Every row belongs to one group in each of 3 separate groupings. Each group adds its own fixed numbers to the row, and there is some noise. The rows also spread widely along 13 directions, which tell nothing about the answers.
(in the rows, 128 means zero)
Known rows, each followed by its group in each grouping:
[117 135 112 143  96 152  79 107 127 100 125  89 118 101 146 129  87  98
 129 139 116 115 164  88  80 105  90 123  86 137 175 144 122 113  81 153
 131 141 115  89 102 129] -> (1) K789 Z
[ 36  59 141 103 126 115  77 124 118 131 140 151 107  89 156 103 125 109
  55 145  88  62 147 130 113 104 228 113 148 160 140 159 132 125  70  89
 198 169 113 128 134 197] -> (3) K789 J
[ 94 152 110 136 147 114 134  76 124 112 101 131 111 121 124 105 114 148
  92 105 142 139 118 155 131 126 139 179 108  85  76 143 198 117 115 143
 183 110 177 110 109 125] -> (5) K210 Z
[117 191 143 142 170 150 128 108 112 141 126 138 132 122 103 156 101 143
 128 116 132 148 163 145 104  68 120 177  95 138 129 204 130 110  96 102
 131 173 111  84  84  99] -> (4) K735 H
[ 83 113 132 152 105 163 103 123 118 132 103 161 164  95 119 156  93 110
 146 148 162 131 184 112 126 112 136 139 130 106 149 208  91 134  82 106
 127 154 111  47  60 141] -> (1) K735 W
[103 132 142 165 144 156 137 166 118 151 103 178 111  78 112 149  81 135
 127 183 187 101 177 114  97 131 145 182 155  90  83  84 122 113 112 155
 147 161  90  96 154 141] -> (2) K210 H
[ 83 115 124 145 100 150  98 126 163 115  78 149 150 145  64 143 110 112
  90  92 156 125 121 167 158 121 138 117 123 119 178 245 116 165  84  71
 142 121 162 121  96 133] -> (5) K789 L
[142  93 136 127 127 135 171 144 118 146 122 174 119 129  86 117 142 133
  92 156 174  74 134 141 124 146 159 168 115  75  76  76 133 121 116 126
 140 151 110 125 155 133] -> (0) K210 J
[114  68 127 112 160  88 158 153  65  99 125 169  87 153 101 134 124 133
 114 176 158 105 117 181 100 146 157 125 145 196 111 114 101 150  86 126
 139 170 129 141 203 154] -> (3) K735 W
[157 131 104 140 139 126 135 120 108  71 140 143 145 171 102 126 124 144
 113 104 142 151 113 146 135 126 142  94  88 123 105 129 172 110 137 123
 121 139 163 155 109 125] -> (0) K210 L
[ 58 124 122 175  74 142  69 164 165 126 122 116  79  71 121 162  97 114
  91 128 129 145 149 147 157 136 134 102 181 132 179 164 110 117  87 152
 177  95 180 123 138 135] -> (4) K210 W
[ 92 118 126 171 112 141 173 129 125 122 128 178  99  85 121 149 152 129
 116  97 178 151 179 147 146 110 148 135  98  97 103 151 137 104 108 122
 134 127 143  67 105  97] -> (2) K789 W
[177 144  95 133 153 110  76 143  87  91 167 110 103 122 128 136  87 133
 155 168 105 162 129 127  96 128 123  95 119 147 117 107 116  99  94 186
 135 131 159 162 100 145] -> (0) K735 W
[112 143 106 105 159 147  50 129 136  79 128 139 171 114 112 114  95 129
  98 150 121 113 119 116 105 115 192 118 141 106 107 143 133 163 149 110
 199 135  93 161 135 205] -> (4) K210 W
[121  56 152  94 146 111 182 106  80 167 132 171 126 188 136 142 127 130
 112 156 125  90 117 164 130 151 180 180 142  87 101  99 150  89  86 143
 121 158 139 143 117 149] -> (0) K789 L
[ 79 142 120 193  97 168 124 144 150  86 117 163 127  82 122 136 117 139
  90  97 172 135 161 114 147 125 148 125 121  93 104 122 179 111 151 121
 163 121 129 114 149 125] -> (1) K210 Z
[ 43  87 141 105 140 128 142  93  84 106 107 161 154 141 157 127 105 129
  93 131 131 109 147 137 109 113 177 154 144 130 128 162 158 137 104  91
 162 171 102  82 144 172] -> (4) K735 W
[143 103 117 150  98 145 156 153 109 101 110 151 111 112 102 156 111 108
 154 162 194 120 163 126  86 140  91 128 101 115 137  97  84 132  91 163
  97 137 107  82 153 105] -> (5) K789 W
[122 130 109  90 124 138  67  80 132 127 160 103 141 105 170 147 113 102
 153 146  92 146 144 110 125 102 163 132 107 102 149 180 112 113  84 171
 151 113 144 122  24 163] -> (0) K789 L
[113 105 104 134 114 125 131 159 139  95 111 136  80 118 105 131 122 125
  97 156 177 111 111 150 129 161 135 133 148 132 120  82 129 152 119 168
 158 106 141 167 210 146] -> (0) K210 L
[129  66 112 140 115  99 173 110  61  51 121 155 128 182 131 115 118 126
 120 132 158 120 129 140 108 149 120  81  81 161 108 100 165 104 103 125
  98 171 165 105 129 123] -> (3) K210 Z
[120  89 120  47 112 129 160  75  87 113 145 113 139 164 180 103 149 124
  91 146 112  73 125 105  76 111 164 174  85  95 114  66 167 124 112 153
 152 152  81 130 166 153] -> (5) K735 J
[ 62  69 137 104 162 112 123 130  82 113 113 175 111 105 151 149  96 116
 141 194 149 114 140 144 107 137 185 145 165 163 108 140 105 142  78 143
 161 161 119 110 141 181] -> (3) K789 H
[131 102 107  98 177  95 104 116  85  83 149 143 130 151 137 122 105 142
 118 164 111 139  99 151 121 147 189 107 145 131  79  98 152 121 126 161
 173 134 153 169 133 182] -> (0) K210 W
[144 157 122 136 130 156 137 147 113 123 140 148 117 112 120 171 108 144
 156 155 161 160 144 130 124 122 129 158 128 104 101 116 123 116 117 172
 128 122 124 142 129 115] -> (3) K735 H
[124 108 127  91 178 117 117 117  87  99 171 128 103 146 153 172 117 132
 146 160 100 149 111 170 119 121 190 118 152 176 130 140 108 124 106 173
 155 140 137 179 129 168] -> (2) K789 L
[140 132 112 146 122 120 119 153 139 138 106 130  65 101  75 108 133 120
  91 134 162  88 142 150  88 117 111 154  87 134 131 125 110 132  69 133
 138 135 135 129 151 109] -> (5) K789 L
[132 170  90 120 177 102 100  81 115  80 111 100 120 142  89 105 106 139
 103 107 126 149 115 164  98  91 116 129  74 150 116 192 146 155 117 110
 169 135 153 100 109 134] -> (2) K210 W
[140 155  92 160 113 131 104 122 138  92  72 113 124 118  84  96  82 125
 125 127 174 137 128 123 100 145  68 156  89  70 116 140 151 132  93 148
 135 110 162 115  98 121] -> (4) K789 L
[157 136  92 151 111 129 168 122 121  68  85 123 126 179  71 144 110 142
 135 113 198 165  98 169 135 160  70 130  96 105 126 133 148 146 125 154
 107 104 180 133 149  92] -> (5) K210 L

New rows, each followed by its group in each grouping:
[ 85 163 101 130 135 148  92 116 146  91 146 101  96  73 174 165  92 133
 141 138 125 183 126 126 126 123 145 154 164 108 128 121 153 126 135 215
 190  73 135 160 155 156] -> (0) K789 L
[ 26 120 148 173 152 146 114 130 111 107 105 149 125 127 133 174  49 144
 103 115 117 165 136 167 139 125 162 133 206 132 148 177 169 105 117 126
 177 138 145 117 164 160] -> (2) K789 W
[166 158 147 146 140 129 145 138 124 200 113  99  64 148  63 149 101 125
 104 155 133  84 149 175  81 104  74 191 103 140 161 136  90 101  64 146
 104 164 130 106 130  87] -> (2) K210 L
[140 124 100  99 150 112 166 105  91  92 113 112  85 124 137 152 113 125
 174 180 177 147 116 153  80 141  92 182 110 139 111  97 109 152 100 211
 129 113 124 120 167 128] -> (3) K789 L
[ 94  70 119 107 120 116 196 123  97  75 113 176 115 156 130 154 152 129
 124 127 181 145 111 166 150 145 155 127 113 139 108 129 137 148 110 131
 128 126 149 127 167 122] -> (3) K789 H
[140  92 100  99 145  81 139  97  78  92 124 103  84 175 145  97 114 133
 103 138 113 118  99 149  91 144 130 138  98 132 110  84 173 104  87 171
 142 133 172 163 141 141] -> (2) K789 L
[164 115  98 135 137 121 109 161  81  98 130 152 113  94 127 113  91 133
 153 201 169 118 149  98  67 159 135 140 131  91  69  37 121 115 103 199
 139 135 115 144 144 157] -> (5) K735 W
[ 90 108 113 122  83 162 163  91 135  65 121 140 136 109 152 144 140  95
 122 109 173 119 166  98 107  97 116 123  62 134 154 144 129 155 116 117
 120 139  82  58 144 121] -> (0) K789 Z
[128 172 131 139 186 142 122 125 118 122 149 153 139 138  97 145 104 159
  99 117 120 144 126 158 120 102 169 147 129 108  92 132 168 111 156 119
 170 146 112 142 145 142] -> (0) K210 W
[ 74 107 129 154 112 160 150 135 115 101 131 164 119  83 160 179 108 120
 149 143 170 158 175 120 124 127 153 131 147 109 123 124 122 117 118 166
 140 124 107  79 136 139] -> (2) K789 W
[ 70 102 136 149  88 155 144 112 114 112 128 115 109 117 175 206  97 111
 166 137 141 177 156 143 143 134 111 137 156 135 184 162 111 100  86 193
 119 113 155  90 113 115] -> (1) K789 L
[145 114 124 142 119 175  82 158 126  39 138 167 199 159  92 130  98 121
 107 134 142 106 123 102 127 135 176  58 120 123 129 128 137 144 154  85
 135 163  96 178 130 178] -> (4) K210 Z
[114 143 126 132 180 133 156 134 107 117 110 157 113 138  99 172 103 164
 151 157 177 175  93 193 154 161 153 199 192 108  79 140 134 145 134 175
 166 101 147 179 168 146] -> (1) K735 L
[104 144 120 151  87 171 165 110 151  99 112 145 156 137 113 161 128 127
 112  86 181 147 145 129 146 112 117 140  96  86 143 155 161 134 146 118
 117 119 120  93 133 106] -> (0) K210 L
[ 81 155  78 172  94 128  86 106 158  80  82 106 101  65 124  83  98 120
  97  91 162 147 150 102 112 117  92 135  81  90 123 152 182 129  99 140
 166  94 165  90 109 125] -> (0) K789 L
[148 101 133 169 104 133 115 189 115 136 148 154  77 119 111 165 105 127
 128 153 134 137 140 143 141 154 141  98 150 116 130  86 113  67  72 180
 120 124 183 179 122 107] -> (5) K789 H
[ 68  96 119  91 125 137 120  93 108 108 131 125 116  83 192 141 119 102
 131 175 145 100 172 103  86 106 168 151 126 140 135 119 111 144 104 166
 158 151  81  74 132 177] -> (2) K210 L
[120  87 133 132 121 113 163 128 102 157 110 180 111 137  97  93 149 130
  71 127 164  67 154 140 111 121 157 162  86 105  96 122 149 111  79  84
 119 175 124 107 122 124] -> (0) K735 L
[ 84 133  94  99 140  98 105  79 127 115 102 120 103 104 137 117 121 128
 116 132 140 149 117 153 137 115 145 162 111 117 100 183 145 150  90 150
 186 104 182  97  87 142] -> (3) K210 H
[101 149 135 131 149 138  91 117 124 159 115 130 110  69 113 123  99 105
 119 159 133  90 189 116  59  77 124 177  98 125 145 170  85 131  66 115
 150 171  75  49  95 140] -> (4) K789 W
[120  88 130 146  95 132 175 170 109 133 137 177  74  98 122 161 154 117
 127 158 189 116 167 137 136 131 135 128 114 147 121 104  91 116  76 147
 107 145 131 107 154 100] -> (0) K735 H
[104 156 129 108 129 159 114  90 134 131  78 102 167 162 111 122  60 118
  91 135 131  87 137 104  72  93  92 188  96  93 159 139 162 141 115 114
 141 168  76  81 155 144] -> (0) K210 H
[125 121  99 116 127 131  79 153 133  92 155 145  99  74 127 133 149 119
 131 162 152 135 132 131 136 128 185 110 137 143 111 142  87 155 102 153
 168 108 135 173 115 164] -> (4) K735 L
[118 121 135 152 113 154 113 150 141 131 154 155 121 135 105 160 123 131
  90 102 113 136 135 151 153 115 174 105 139 100 143 147 136  96 117 115
 147 126 145 160 118 133] -> (2) K789 W
[159 128 124 104 149 155 104 123  94  83 114 137 192 179  93 129  83 123
 140 165 146 106 130 115  78 114 128 130 102 134 144 154 108 155 110 101
 106 181  77 138 115 164] -> (4) K735 L
[165 157 115 136 158 151 107 134 125  75 116 142 153 152  62 131  99 129
 116 141 158 109 116 139  96 118 129 117  96 143 120 143 121 159 133 108
 135 155  99 145 149 140] -> (5) K210 Z
[ 66  86 104 118 106 130 103 106 121  70  97 151 163 140 157 111  84 130
  98 118 131 145 103 109 157 154 173 118 146  65 103 127 204 125 121 137
 175 104 168 151 121 179] -> (0) K789 H
[ 72 140 106 110 140 137  80 103 139  84  71 114 149 125  99 121  78 123
 109 140 154 128 105 144 116 125 127 165 149 131 149 211 129 196 104 110
 180 121 124 127 146 177] -> (4) K735 L
[122 113 127 162 116 116 187 115  95 139 116 180 101 112 112 124 144 134
 123 119 183 128 166 151 132 126 122 165  81 106  80 150 142  99  77 120
 107 150 163  67  76  87] -> (3) K735 Z
[124  98 135 109 130 113 200 120 104 157 149 170  78 137 126 134 188 140
  93 121 159 105 137 172 139 121 172 176 102 118  90 107 141 111  99 131
 131 141 135 133 151 109] -> (0) K735 L
[107 123  92  81 114 135  46  97 160 113 106 106 162 121 112 113  92 102
 100 150 121 109 109 119 127 125 155 132 131  84 146 177 115 180 108 130
 187 104 129 128  96 194] -> (0) K210 W
[150 126  87  87 124 141  85 108 136  88 136 137 169 123 124  71 131 117
  85 129 125  88 125  78  89 113 175 131  65  48  86  86 168 142 141 119
 167 124  83 149 120 183] -> (0) K789 W
[ 48 138 117 158 167 112 112 120 111 108 105 139  77  58 141 115  83 134
 103 138 143 134 162 137  87 112 143 162 142 143 101 130 159 123  99 145
 192 139 121  78 172 151] -> (0) K789 W
[129  61 142 123  78 114 160 141 127 181 122 139  82 156  93 149 144  96
  95 149 150  73 144 168 137 139 120 136 114 139 174 136  82 110  46 130
  96 152 161 109 118 106] -> (0) K210 L
[122 115 117 194  84 130 139 190 129 116 114 137  38  72  89 135 125 111
 111 145 189 104 176 136  85 125  79 116  93 172 157  97  91 118  69 148
 105 143 128 105 190  89] -> (3) K789 L
[112 110 109  98 148 132  80 119 132 114 144 175 140  74 131 113 143 110
 123 150 137 114 155 106 132 101 210 114  93 113  88 167 109 144  94 111
 169 141 116 120  57 175] -> (0) K789 H
[139 158 114 143 121 172  88 151 161 106 142 155 147  92  89 161 126 118
 128 129 161 141 154 118 145  94 153  95  99 128 136 173  94 149 127 111
 139 131 111 125  99 131] -> (0) K210 H
[105 113 109 139 103 144 108 157 167 132  88 143 100  89  87 131 105 111
 105 156 182 106 123 137 134 160 131 165 153  80 125 124 113 161  95 155
 160  91 134 151 160 156] -> (0) K789 L
[121 129 113 145  95 163 112 110 129  87 126 133 164 143 149 148  82 135
 129 131 139 150 120 107 143 161 140 133 145  43 105  94 186  98 141 182
 149  98 159 152 102 147] -> (5) K210 Z
[ 70 154 145 141 129 164 121 125 134 159 126 156 112  65 123 168 134 123
 123 128 154 125 192 132 124  61 151 170 110 152 148 211  88 135  85 103
 148 160  90  56 105 112] -> (1) K735 H
[ 88 168  92 124 148 101 129  86 126  99 108  98  75 125 121 100 121 153
  69  85 124 156 103 164 115 106 116 172 106 127 111 144 195 140 122 139
 193 101 164 127 185 122] -> (0) K735 W
[142  81  90 126 117  99 137 119 101  62 118 158 100 106 125  99 150 110
 142 153 182 130 130 130 128 159 135 107  76 125  78 123 116 138  77 150
 134 117 178 115  78 132] -> (4) K789 Z
[ 45  90 132 164 113 127 117 117 110 106 104 142 115 117 138 162  78 115
 118 120 131 155 156 155 142 125 140 105 159 144 166 199 131 112  74 123
 144 140 171  72 102 138] -> (2) K789 W
